The rows come from 5 hidden closed curves, with some noise, and rows from the same curve form a group. Each curve winds through 6 dimensions. The rows are also pushed far along 4 directions, which tell nothing about the answers.
(in the rows, 128 means zero)
Known rows, each followed by its group:
[167 151 168 151 169 136 168 170 112 124 119 126 126] => zon
[109 131 134 108 136 151 110  89 136 135 161  81  80] => Rerid
[134 155 137  88 152 122 108 105 120 106 138 101 117] => Peli
[151 117 104 169 130  94 156 172 138 109 128 118 166] => Bato
[109 148 138 116  87 145 104  72 136 108 133  98 155] => Tet
[160 111 165 171 161 117 138 199 111 163 100 232 134] => Tet
[114 159 157 124 138 111 160 114  81  79 121  55 198] => Tet
[173 194 142  92 177 151 132 143 116 110  98 114 122] => Tet
[167 147  74 128 129 105 148 188 136 117  69 123 151] => Rerid
[137  70 149 119 117 162 107 130 175 171 137 213  74] => zon
[143 136  97 148  77 119 161 150 148 109 110  80 184] => zon
[163 183 158 101 159 135 140 119 124  89 117  64 133] => zon
[130 185 103  96 120 116 138 126  92 101  99  69 142] => Peli
[146 154  87  55 149 128 130 129 112  89 101 120  90] => Bato
[126 109 125 176  99 120 165 152 133 128 129 111 164] => zon
[134  90  65 140  82 100 140 163 168 129 100 117 168] => Peli
[129  71 105 118  99 146 115 143 180 172 114 188 111] => Bato
[132 152 199 157 146 120 122 129  87 130 143 150 134] => Bato
[181 145  97 109 165  94 148 196 117  93  66 157 151] => Tet
[126 135 160 144 164 137 128 130 111 148 162 129  92] => Rerid
[154 128  41  63  86 123 126 142 163 100  85 123 123] => Peli
[ 98 136 170 128 133 110 130  95  93 109 147 101 181] => Bato
[130 166  79 142  84 101 142 142 125 119 125  70 178] => Peli
[130 169 155 103 158 109 134 102  84  66 138  87 151] => Bato
[117  99 107 115 115 115 135 158 120 146 111 148 139] => Tet
[119 137 195 190 146 129 151 124 100 118 162 101 177] => Rerid
[136 156 119 125 129 118 140 117 110  90 129 123 141] => Rerid
[122 184 142 134 127  97 147  86  85  51 131  68 186] => Rerid
[137 174 174 127 178 119 133 133  75 116 122  99  91] => Bato
[172 134  92  99 159  89 146 177 134  93  90 118 136] => Peli
[140 130 141 106 141 146 130 104 143 101 132 112 111] => Bato
[118  91 131 145 115 120 127 158 133 174 146 171 148] => Tet
[103 141 172 144 134 152 103  91 104 157 156 152  76] => Tet
[142 163 145  74 156 145 118  94 121  84 110  94 105] => zon
[155 154 115 104 167 128 119 169 122 166 111 145  66] => Peli
[146 105 114 110 139 117 107 156 150 158 131 176  94] => Peli
[124 159  83  87  80 158 103  95 151 133 125 100 109] => Bato
[106 160 148 144 121 109 142 106  83 100 131  61 152] => Bato
[181 175 139  76 180 143 135 141 129  99 105 109  89] => zon
[123 122 100  98 114 116 109 141 118 138 107 148 110] => Rerid
[117 128 151  81 148 153  89 105 117 163 131 165  45] => Tet
[147 151  99 145 115 112 161 161 121  84  98  73 203] => Rerid
[135 108 195 123 187 147 102 104 137 149 163 171  58] => Tet
[146 179 180 144 173 125 142 146  88 143 140 122 115] => Peli
[161 153 123  96 181  99 151 183  77  96  73 150 116] => zon
[116 133  48  77  79 122 130 119 131  97  84  87 125] => Rerid
[132  96 181 133 133 146 124 105 154 136 154 157 112] => Peli
[106 146 196 128 116 166 117  73 108 120 144 132 153] => Peli
[141 151 178  79 166 163 114  88 117 102 133 141  82] => zon
[149 124 151 173 159 106 135 159 122 154 136 202 111] => Rerid
[166 103  60  67 161 111 101 179 160 149  95 180  46] => Tet
[148 159 113  76 154 147 108 106 142 118 134  89  53] => Bato
[114 150 148 113  97 174  99  77 154 155 160  99 129] => Tet
[ 92  85 104 158  52 149 110 104 168 163 170 129 143] => Rerid
[134 110 181 101 150 171 103  97 147 144 141 175  67] => zon
[157  71 141 124 136 151 113 166 176 186 127 226  64] => zon
[146 130  97 125 123  97 133 156 121 102 122 138 147] => Bato
[131 122 139 168 115 115 168 160 112 122 116 113 164] => zon
[112 115 159 197 120 112 153 142 111 127 155 106 188] => Rerid
[124 111  97 119 115  95 138 130 131  86 123  99 169] => Peli

New rows, each followed by its group:
[137 128 125 139 137 116 112 126 134 148 149 186  90] => Rerid
[146 149 100 100 153  84 142 169 101 101  78 113 172] => Bato
[146 146 102 125 127 118 130 167 127 143 112 129 154] => Tet
[110 142 134 129 114 127 139 102 131 111 128  73 197] => Bato
[149 189 135 130 135 102 137 146  83  91 103  94 156] => Bato
[108 119 161 201 128  99 152 120 106 101 149  98 180] => Tet
[133  80 158 206 120 106 161 159 143 125 137 141 181] => Bato
[153 118  87 113 136 124 103 150 157 168 128 206  57] => Rerid
[ 81  60 110 158  76 142 124 125 145 165 129 160 137] => Peli
[149 148  89 120 150  96 142 182 108 107 103  86 153] => Rerid
[140  89 124 143 154  86 144 201 113 154  99 202 161] => Bato
[117 138 132 114 122 118 126 111 136 115 129  60 167] => Tet
[148 134 112 102 162 115 128 177 115 151 121 153 119] => Tet
[ 96 132 183 145 106 144 105  78 115 144 159 106  99] => Bato
[140 145  85 134 112  95 136 164 129 132 105  94 157] => Peli
[119 110 179 175 126 124 133 124 124 139 142 126 132] => Bato
[135 184 153  98 175 110 146 125  78  85 128  57 169] => Tet
[151 108 183 178 173 112 151 171 116 137 122 158 126] => Bato
[118 133 100 118 114  98 142 137 122 107 105  90 201] => Bato
[115  93 106 143  89 121 125 137 166 153 129 112 165] => Tet
[126 127 171 202 120 114 151 129 124 117 164 111 192] => Bato
[172 180 182 143 182 131 162 166  98 118 112 108 134] => zon
[151 192 148 139 181 124 128 143  94 120 123 108 134] => zon
[114  60 103 177  99 109 136 172 151 169 142 156 141] => Rerid
[140 151  75 114 117  82 128 135 117  91 114 122 147] => Rerid
[151 162 115 105 142 140 116 151 129 151 118 137 117] => Tet
[144 121  53 142 122  68 151 172 129  81  96  97 171] => Tet
[123 126 118 103 135 156  99 110 140 146 120 151  74] => zon
[172 143  80  82 152 125 146 179 129 104  78 149 124] => Tet
[133 154 166 112 180 117 139 130  98 114 118 109 157] => Bato
[121 131 174  89 171 138  99 110 107 154 146 173  81] => Bato
[136 138 142 160 130 112 154 152 130 121 117  84 202] => Tet
[ 85 119 173 146  79 164 124  64 133 141 169  93 125] => zon
[ 96 110 159 139  95 152 125  82 152 143 146 110 174] => Bato
[145 173 102  40 154 170 116 108 124 115 110 111  60] => Tet
[141 149 207 149 180 144 139 129 117 142 143 109 144] => Tet
[114 177 149 156 114 134 122  95 111 119 142  71 171] => zon
[112 145 160 153 130 138 123 103 112 151 148 131 102] => Rerid
[165 163 108 111 129 125 157 146 134  82 103  79 153] => zon
[116 159 115 129 108 105 133 120  99 101 117  61 139] => Bato
[128  81 133 132 105 168 121 136 168 182 126 204 104] => Bato
[120 124 204 116 183 138 113 117 103 158 149 175 104] => Bato
[126 146  99  91 122 118 131 119 131 105 101  81 170] => Bato
[145 134  59 115 135 101 147 195 116 134  68 124 128] => Peli
[ 94 148 171 152  88 149 119  71 117 114 154  92 196] => Peli
[102 102 180 136 138 150 118 117 104 152 135 183 115] => Peli
[121 108 138 155  80 158 139 117 159 151 150 124 128] => zon
[140 105 137 125 159 121 113 176 122 167 125 183  93] => Rerid
[131 111 169 192 131 107 168 147 117 119 151 131 180] => Peli
[140 127  96 152 102  86 130 172 137 134 112 115 177] => zon
[144 160 207 168 188 123 143 155  83 143 142 146 155] => Tet
[122  93 132 163 109 104 149 155 113 126 111 183 157] => Rerid
[155 110 104 114 146 131 120 157 155 146 124 154  68] => Bato
[132 125  71 133 113  80 140 159 128  94 110  68 181] => Rerid
[128 156 202 150 170 131 127  90  93 118 169 162 107] => Rerid
[125 120  59 108  67 114  95 133 171 153 129 114 127] => zon
[146 184 179 160 161 116 146 126  92  91 145  85 168] => Bato
[171 197 177 127 197 137 170 136  95  76 121  69 134] => zon
[114 104 129 129  92 177 103  95 181 175 153 135  98] => Tet
[136 167  99 125  98  98 155 142 106  96 107  81 176] => Peli
[119 149  71  61  75 162 114  75 161 101 109  72 124] => Bato
[173 133  69  66 139 165 116 163 168 141  91 157  62] => Rerid
[ 97  95 104 102  94 120 104 111 137 152 142 154 133] => Bato
[151 182 158 115 138 145 130 116 127 119 132  73 126] => zon
[116 156 164 100 149 141 119  95 106 127 160  91 132] => Tet
[158 163 189 145 175 151 152 135 118 103 112 101 149] => Rerid
[135 162 173 115 185 110 159 145  71  96 115  93 165] => Tet
[117 123 195 160 172 140 142 118 107 132 154 106 111] => Rerid
[ 96 150  88  72  81 127 113  82 132 106 140  38 161] => Tet
[119 131 109  85 150 182 111  92 150 137 140 104  56] => Peli
[115 134 148 160 106 113 150 139  90 117 111 123 159] => Bato
